Each new row is followed by what is left after taking away its nearest point in the smallest flat space through zero that holds the last named rows.

q82:
[[-17  14   6  -8   7 -24  35 -33 -15]
 [-13 -31 -32 -16   3  47   5  -5  -4]
 [ -8  -5   8  26 -19  -7 -18 -19  29]
 [ 23   1 -11 -18   5   1 -14 -31 -13]]
New rows:
[ 17 -21 -11  11  24 -15   0   2 -26] : [  5 -25  -8  23  17 -15   0   0 -14]
[  0  16  12  13  -9  24 -26 -19 -21] : [-11  18  15  13  -6  23 -11  -5 -24]
[-27 -24 -20 -16 -17 -22  -9 -13   8] : [-14 -15 -14 -20 -11 -28 -12   9   0]
[-15  12 -12 -20 -12 -21 -11 -20 -25] : [-20   5 -11 -10 -17 -11 -17   5 -14]
[ 11   8  -4   6 -25 -27  15  24  24] : [ 14  -1 -20  -9 -20 -12  16   6  14]
[  2  27 -14  20  26 -16 -24  12 -23] : [-16  14 -22  24  21  -3 -17   0 -15]

q263 (4 x 9):
[[-19 -27  -7 -14 -14   3 -45  -8  23]
 [ 12 -14  24 -32 -15  27 -33   2  19]
 [-10 -33  44  -2 -19   4  -7 -12 -23]
 [  6 -46  -1 -20   8 -27   8   8  -5]]
New rows:
[  3 -29 -14 -14 -26 -19  17  -7  -7] : [  5   0 -13  -8 -29   0  12  -9  -1]
[  8   9 -39  -9  -7   0 -12   1 -10] : [  9   2 -17  -8 -13   4  -7  -2 -24]
[-49   0  29  10  14 -22  10   1  24] : [-30   8  30  -4  19 -13  13  10  33]

q509, 4 rows:
[[  6  23   4   2  -3   7 -21  14  12]
 [  8   1   6 -18  26   6 -13  -1  17]
 [ 15 -14 -23   8  18   9  -4  24  -2]
 [  1   8   6 -12  18 -16  -3  -4  -6]]
New rows:
[24  9  6  8 -1 40 -6 -1 21] : [17  9  5  7  4 10  9 -9 -7]
[ 22  -3 -15 -24 -18 -14  -1   3  -2] : [ 21  -3 -13 -25 -21 -10  -1   0   2]
[ -7  -9   5 -17  37   1  14   0   3] : [-11   5   4   1   7   6  11   9   1]
[  3 -15  30   0 -11   1   1   8 -17] : [  8 -14  28  -2  -3   4  -5  14 -13]

q894, 4 rows:
[[  4 -32  27 -18  -9 -15 -11  19  10]
 [ -8   5  -6   4  29  11  -9  25  11]
 [  1  -5 -11   8  12  -1  14  13  -5]
 [ -6  28  -3  22  -9 -30  15  20 -38]]
New rows:
[  1 -24   0  30 -24   1  24   2  -4] : [ -8  -7   6  27 -15  12   0   5   8]
[  1   6 -22  -7   1   4  13 -16  -6] : [ -2   2  -7 -13   1  -4   0   1  -2]
[  7 -10   3   3  -4   0  10   4   5] : [ 3  2  3  5 -3  2  3  2  5]
[ 31  -1  -6  -9   0  -7  -2 -24  -7] : [25  4 -3 -6 12 -9 -9 -3 -6]
[  4   1   5   4   1 -33  -2 -22  -5] : [  2  -2   0   4  17 -22  -5 -14   5]
[-13  28  -3   7  13  -1 -15   6  -7] : [-2 -2 -1 -2  4 -3 -2 -3 -3]

q727, 4 rows:
[[ -8  19  -3   3 -13   0   3  -5  31]
 [  7  26 -12  -9   5 -39  -5  -2  27]
 [-16  -1 -37   6   7   4 -19 -27   2]
 [ 12  29  -9 -15  13 -13  35  11  24]]
New rows:
[ 20 -19   5 -24  21  -3 -24 -18 -24] : [ 12  -1  10 -21   5  11  -7 -17   7]
[  1  10  22 -21  -3  -9  16  -1  15] : [ -6  -3   9 -16   2  -1   2 -13   1]
[ -5  25 -20  24 -20 -12  20 -18  -7] : [  1  14  -5  23 -20 -14  17 -10 -22]
[ -1 -16   4  14   9   7   0  22   9] : [ -2 -12  -4  13  12   0  -4  17  13]

q877:
[[-24  10 -20 -18  -7  -2   4   9  22]
 [  4  -5   8  10 -19  -7   4   5  -2]
 [ 15  -8  26 -31 -25  34 -12  18 -20]
 [ 19 -10   8 -25   2  -2  -5 -10  -4]]
New rows:
[  4 -21 -27 -13 -11   2 -26  11  10] : [  7 -21 -23   7  -3   2 -26   8   2]
[-12   3 -19  -6 -22  17 -18   8  -2] : [  2  -3 -16   4 -10   2 -17  -8  -5]
[ -4  10   1  -3 -16  19  23 -25  -4] : [ -3  10   0  -1 -12  16  23 -29  -3]
[  3 -20 -21   3 -27 -25  18 -24   6] : [ -3 -11 -17   1 -10  11   7 -15  -9]

q752:
[[ -5  28 -14   1 -24  10   3  11 -27]
 [ -7   5  10 -16 -21   1 -26   4  -2]
 [ -8  11  -3 -19   8 -15 -38   9  -3]
 [ -3 -16   3 -14  23  11  -2  -6 -12]]
New rows:
[ 3 12 -2 -4 -7 22  7  5 24] : [ 1 12 -5 -9  5 20  1  6 19]
[ 40   5 -10   9  13  40  10   3  -3] : [ 37   9  -4   2   6  26 -14   7  10]
[  3  -2  20  -3  -2 -37  40 -13 -33] : [  0  -1  25 -12  -5 -44  20 -10 -28]
[ 19 -26 -17 -15 -21  13 -18 -12  26] : [ 19 -12 -35  -9  -9  12  -9  -6  11]
[29  5  7 -1  0  4  4  0  8] : [26  8  5 -6  3  5 -2  2  1]

q104 (4 x 9):
[[ 12  40  46  -3  13 -25  13 -10  12]
 [-21  17  32 -23  10  -9  -9  12   0]
 [ -5  29  19 -31  32  -2  -1  -6  -7]
 [-21  -3   6  -2   5  32  -2 -11   1]]
New rows:
[  5   0  29   8   4   0 -19  15 -13] : [ 14  -4  13  12   7   8 -15   7 -16]
[  9  -9  22   8 -12  -7  -9 -31 -24] : [  5 -13  15  -1  -9  -8 -15 -24 -30]
[-32   7  -4   7   6 -10  -5 -31  14] : [-25   3 -14   5   4 -22  -7 -23  10]
[-12  13 -15 -49  10  13   7  -8  -4] : [ -3   5  -7 -19 -17   0  14  -5  10]
[ -5  28  12   7  10 -17   5   3 -15] : [-10  11  -4  15   2  -3   2   3 -16]

q478, 4 rows:
[[-20  -3 -41   1 -10   5  12 -24  -1]
 [-10  20  12 -19   5  20  27 -36   6]
 [ -5   8 -17  10 -12  20  11 -18 -22]
 [ -6  20 -23  16  -7  25  28  13  22]]
New rows:
[ 42  -1   1   2  -7 -17  -6  29   1] : [ 28   4  -9 -10  -8  -9   9  -3   0]
[ 15   9 -12  16  12  -1   1  15  17] : [12  6 -6  6 13 -3 -2 -7  2]
[ -4   0 -14 -17  10  -5   0  18   2] : [ -1   5  -7 -16   8   3   2  11 -10]
[-22  10   4  -3  10   6  40  17  -4] : [-20  -5   4  -4   9  -9  22  16 -18]
[-15  -5 -22  28  12 -12  -2  -3  21] : [ -6   2   4  24  15  -5  -3 -11   5]

q333, 4 rows:
[[ -4   0   5   0  -5   8  14  21 -18]
 [ -7 -21  -9   5   9 -10 -16 -13 -13]
 [ 14 -11  32 -11  -9  -1  23  44 -12]
 [-14   9   2 -10  -5  21   7  21   5]]
New rows:
[ 18 -27  -8   2  19  -7  12   9  -4] : [ 10 -10 -16   1  17   6  13   5   7]
[ -5  11   5   0  12 -22  19 -20   0] : [-17   4   7  -8  13 -13  16  -7   1]
[ 10 -21 -27   7  -5   3  15  -4  26] : [  8 -23 -25   8  -6   5  20   4  16]

q504, 4 rows:
[[-43  38   0  -1   1   7  23  29  -5]
 [ -8  -6 -11 -12  -2  -3  36   4   2]
 [-28  25  -1   3  -9   9   9  33  10]
 [ -1  -7  -6   5  12 -22  14  16 -20]]
New rows:
[ -2  -6  -5  19   8  -1 -14  21   1] : [-4 -5 -6  7  9  7  0 -1  2]
[ -4  -5  -2 -40   5   7  -1 -14 -40] : [ -1  -8  -4 -32  -9  10 -13  12 -21]
[ 24   4  40  -9 -40  -9   0 -40   5] : [  9  11  35   0 -35 -24  12  -4  -6]

q682:
[[-22 -18 -12  -5  15   5  19 -17  -8]
 [ 23  -2  -2 -22   3 -13 -46  17 -27]
 [ 20 -13  18 -26 -17  10 -12  -2 -48]
 [  5  -5   2 -14  -2  32 -27   1  -5]]
New rows:
[  1  16 -14 -19  15  23   6  -5 -19] : [  6  27 -11  -9  11   8  11   2  -9]
[ 17 -20   5  24 -12  -7  17   2  -1] : [ 13 -24  -5  18  -2   2  -1   4   2]
[-13  24 -14 -26  15 -21  17 -13   4] : [ -3  28  -3 -29   2  -1   6 -10   4]
[-17  14  26   2 -16 -27 -14 -19  -8] : [-26  10  19   0  -8 -12 -20 -23   0]
[ 15 -20  -1   3   9   5  17   8   5] : [ 19 -18  -1   2   9   4   9  12   6]
[ 11  -3 -24 -15 -25  16 -25 -20  10] : [  8  -2 -24  -7 -25  -6  -4 -22   8]

q409:
[[ 15  13  10  16  19   0  -5  -5  13]
 [-16   4  19   5 -15  -1 -26 -11  -8]
 [ 20   3   8   4  -7  -7 -13 -12   0]
 [ -5 -19 -35  -2  23  -1 -28   3  25]]
New rows:
[ -8   0  36 -12  25   8  25 -11 -14] : [  0 -16  16 -20  21   1   2 -16  -7]
[ 12  16  -6  -6   9  -3  23   5 -17] : [  0  11  -7  -4   7  -4  -4  -1 -13]
[-21  -5  18  11   3  -5 -34 -17  22] : [-4 -8  7 -2 -3 -5  6 -6 13]
[ -5  28 -20  22 -17   2  15   5   5] : [ -4  23 -24  20 -21  -1   2   1   6]

q712, 4 rows:
[[  2   5 -24  -8  26  22 -16  -2 -20]
 [-27  30  15   1 -20  12   9 -18 -19]
 [ 16   7 -19  16 -17  14  -6  -4   1]
 [ -5  25   9  13   8 -21 -28  -7   2]]
New rows:
[  2  20 -12 -11  12   5 -16  11  14] : [ -2  15  -4 -13  -1   6   0  11  17]
[ 14  21 -17   7   3  19   8  11  -3] : [ 6 16  0  2  7  2 12 14  4]
[ 13   4  12 -16 -10   2  29 -13  35] : [ 12  16   1 -16   9   7   9 -17  24]
[ -5 -19  20  21  23 -18 -13  -7  10] : [ -5 -16   8  21   8   8  -1 -13  -2]
[ 11   8 -13  21  24  18  -4  -4  -1] : [ 1  3  6 17 15  7 11 -3  5]

q444, 4 rows:
[[ 10  11 -56 -17  -3 -10 -38 -43   8]
 [-10 -12 -33 -24 -31  -4 -12 -23  13]
 [-29  -2  -2  32 -27  10 -42 -16  57]
 [ 15  -9  10 -27  -2  10 -22 -33   5]]
New rows:
[-1  3  5 -4 10 -8 -2  9 -8] : [-5  0  3 -5  3 -7 -7  5 -1]
[ 20   2   8   4   8 -18 -18  17  -3] : [ 12  -6   4  -3  -6 -18 -15  16   2]
[-6 -3  2 -1  3  1  6 -5 11] : [-3 -1 -1 -2  7 -1  7 -5  7]

q721 (4 x 9):
[[ -5   4  31 -44   7  32  18  14   3]
 [ -1 -27  35   0   2   3  11   4  14]
 [ -9  -6  17 -28  22  14   9  16  -9]
 [-24 -37  -3 -25  13 -21 -11  -5  -4]]
New rows:
[  5 -13  13 -11 -23  -6 -19 -10  49] : [  7   4  -1  -3  10  -2 -19  11  21]
[ -2   2 -12 -35 -39   4  -9   6 -27] : [  7 -10   4  -2 -26  -1  -3  16 -27]
[-23  31  -6  16   1  -1   6  10   3] : [-30  13   3   8  -1  -6   6   6  10]
[ -9  12   1   2  21  21 -20  -9  -2] : [ -9   3   6   7  13  16 -21 -15   6]
[  6 -15  20 -18 -33  25  -1 -29  19] : [  6  -9   0   2   1  15  -7 -12 -10]

q760:
[[-22 -15 -24  14   2 -23 -23 -23  25]
 [-19   7   4  17   8   6  -5 -20 -16]
 [  7   0   6 -21  32  31 -28  -5  22]
 [  3 -14 -19  17   5   6   6 -17 -24]]
New rows:
[-20  19   8   6  16  30  34 -27   0] : [ -9   6  -6  -3   4  12  35 -14  21]
[  8  -3  15   5  24 -17 -11  -8  12] : [ 14  -4  14   8  17 -18   1  -3   0]
[ 14   1   8 -30   4   2   2 -26  -8] : [  6   1   6 -24  -5 -11   4 -27  -6]
[ -4  49   7  -4  15  15  -5   5 -26] : [  4  26 -21  -4   6  -6  -7   6  -7]

q926 (4 x 9):
[[-10 -14  -7   5 -33   5  43   2   4]
 [ 14   3  -6  10  16   2  -2  17  19]
 [ -1 -24  -7  -2 -22 -13 -14  -2  19]
 [  2   2 -13 -18 -12 -32  17   7  50]]
New rows:
[  3 -26  -3  17   9 -15 -12  -8  16] : [ -3 -10   2  11  13 -11   7 -13   1]
[-20 -31 -12  -3  47  -5   8  -6   1] : [-24 -34 -12  -5  39  -6  13  -9   0]
[ 29  -4   3  -5   0 -14  13  -4   3] : [27 -7  6 -2  0 -9  7 -7 -7]
[ 15  -1  18   0 -22 -29   6   8   6] : [ 18   3  22   7 -11 -17   2  10  -8]
[-11 -26  -3   1  22  23  -8  -4  46] : [-23 -14   5  -9  20  26   3 -18  22]
[  6 -23   4   2 -16 -20  -4  -6   6] : [  9  -5   8   5   2 -11   5  -2  -4]

q22 (4 x 9):
[[ 17   8  -4  -8  14  -9   5  -7  -3]
 [  1  20   5 -15  13 -12  -8  -4 -28]
 [ -4  11  14 -18  11   7   1 -17  -6]
 [-14 -19  25   0  27  -6  -6  11  14]]
New rows:
[ 15 -10   7  19   4  40   9 -12 -40] : [ 18 -19   8  25  15  31   8  -2 -33]
[  7 -11  -5   0  -7  -1 -11   5   9] : [  5  -4  -1  -7  -4   0 -12  -1   3]
[ -3  -6   0  40 -15 -26  23   0   2] : [ -8   5  14  23  -5 -19  23 -15  -5]
[  3 -23  24  10   0   1  -9 -12   8] : [ 12 -11  12   9  -7  -4 -10 -13  -6]
[ 40  -3  -1 -19   5 -13  -9  -6  19] : [ 13  -4   7 -15 -13  -4 -21   2   8]
[ -5  40  30  39  15  -1 -40   8  40] : [  8  53  16  35   4   2 -34  -3  33]

q532 (4 x 9):
[[ -5   4   1 -23  12  28  -7   0  -1]
 [ 14 -12   3 -14 -13  16   1 -25  15]
 [ 21   5  21  13 -14  14  19 -15  12]
 [  0 -20 -20  -1  -6  -2 -25  -3   1]]
New rows:
[  0   1 -13   7   1  28  -3   6  -1] : [ -3   1 -13   3  -2   5  10   0   1]
[ 30  -9   2  -7 -17  -4   8  -3  39] : [13  2 -3 -8  2 -4  0 21 24]
[ -8  32   3  -6 -23  29  -5   7 -14] : [ -9  21  -6  -6 -32   3  -4   0 -11]
[  6   3 -11  12  -8  -9  -4 -28   9] : [ -3  14  -8   6   6   0  -4 -16   1]
[  3  13  12  10  -7  12 -11   3 -14] : [ -1   7   7  -3  -9  -2  -8  -5 -11]
[-13  34   2   7 -14   9 -19   1 -17] : [-10  26   0  -2 -22  -1 -14 -13 -10]

q25 (4 x 9):
[[ 21  11   3   8  -1   5 -25 -31  12]
 [ 11   2  20  -1  -4  21 -16   4 -20]
 [ -4  14  -3   0  22  16  -6   1  11]
 [  4   2 -39 -25   7  -1  -7 -36   5]]
New rows:
[ 10  -7  -7  -9   8   7  32 -12  -4] : [ 15  -3   6   2   7   9  26 -10  -1]
[28 -6 12 -8 -6 -9  0  7 -3] : [ 21  -1   3 -11   7  -6   4   9   5]
[ 11  -4  -5   5  18 -14   3  20   0] : [ 18  -4  -6   1  14 -11  -5  10  -5]
[  0  -3  14 -10  28  12   8  17   4] : [ 10 -10   9  -9  11  -3   5  -1   4]
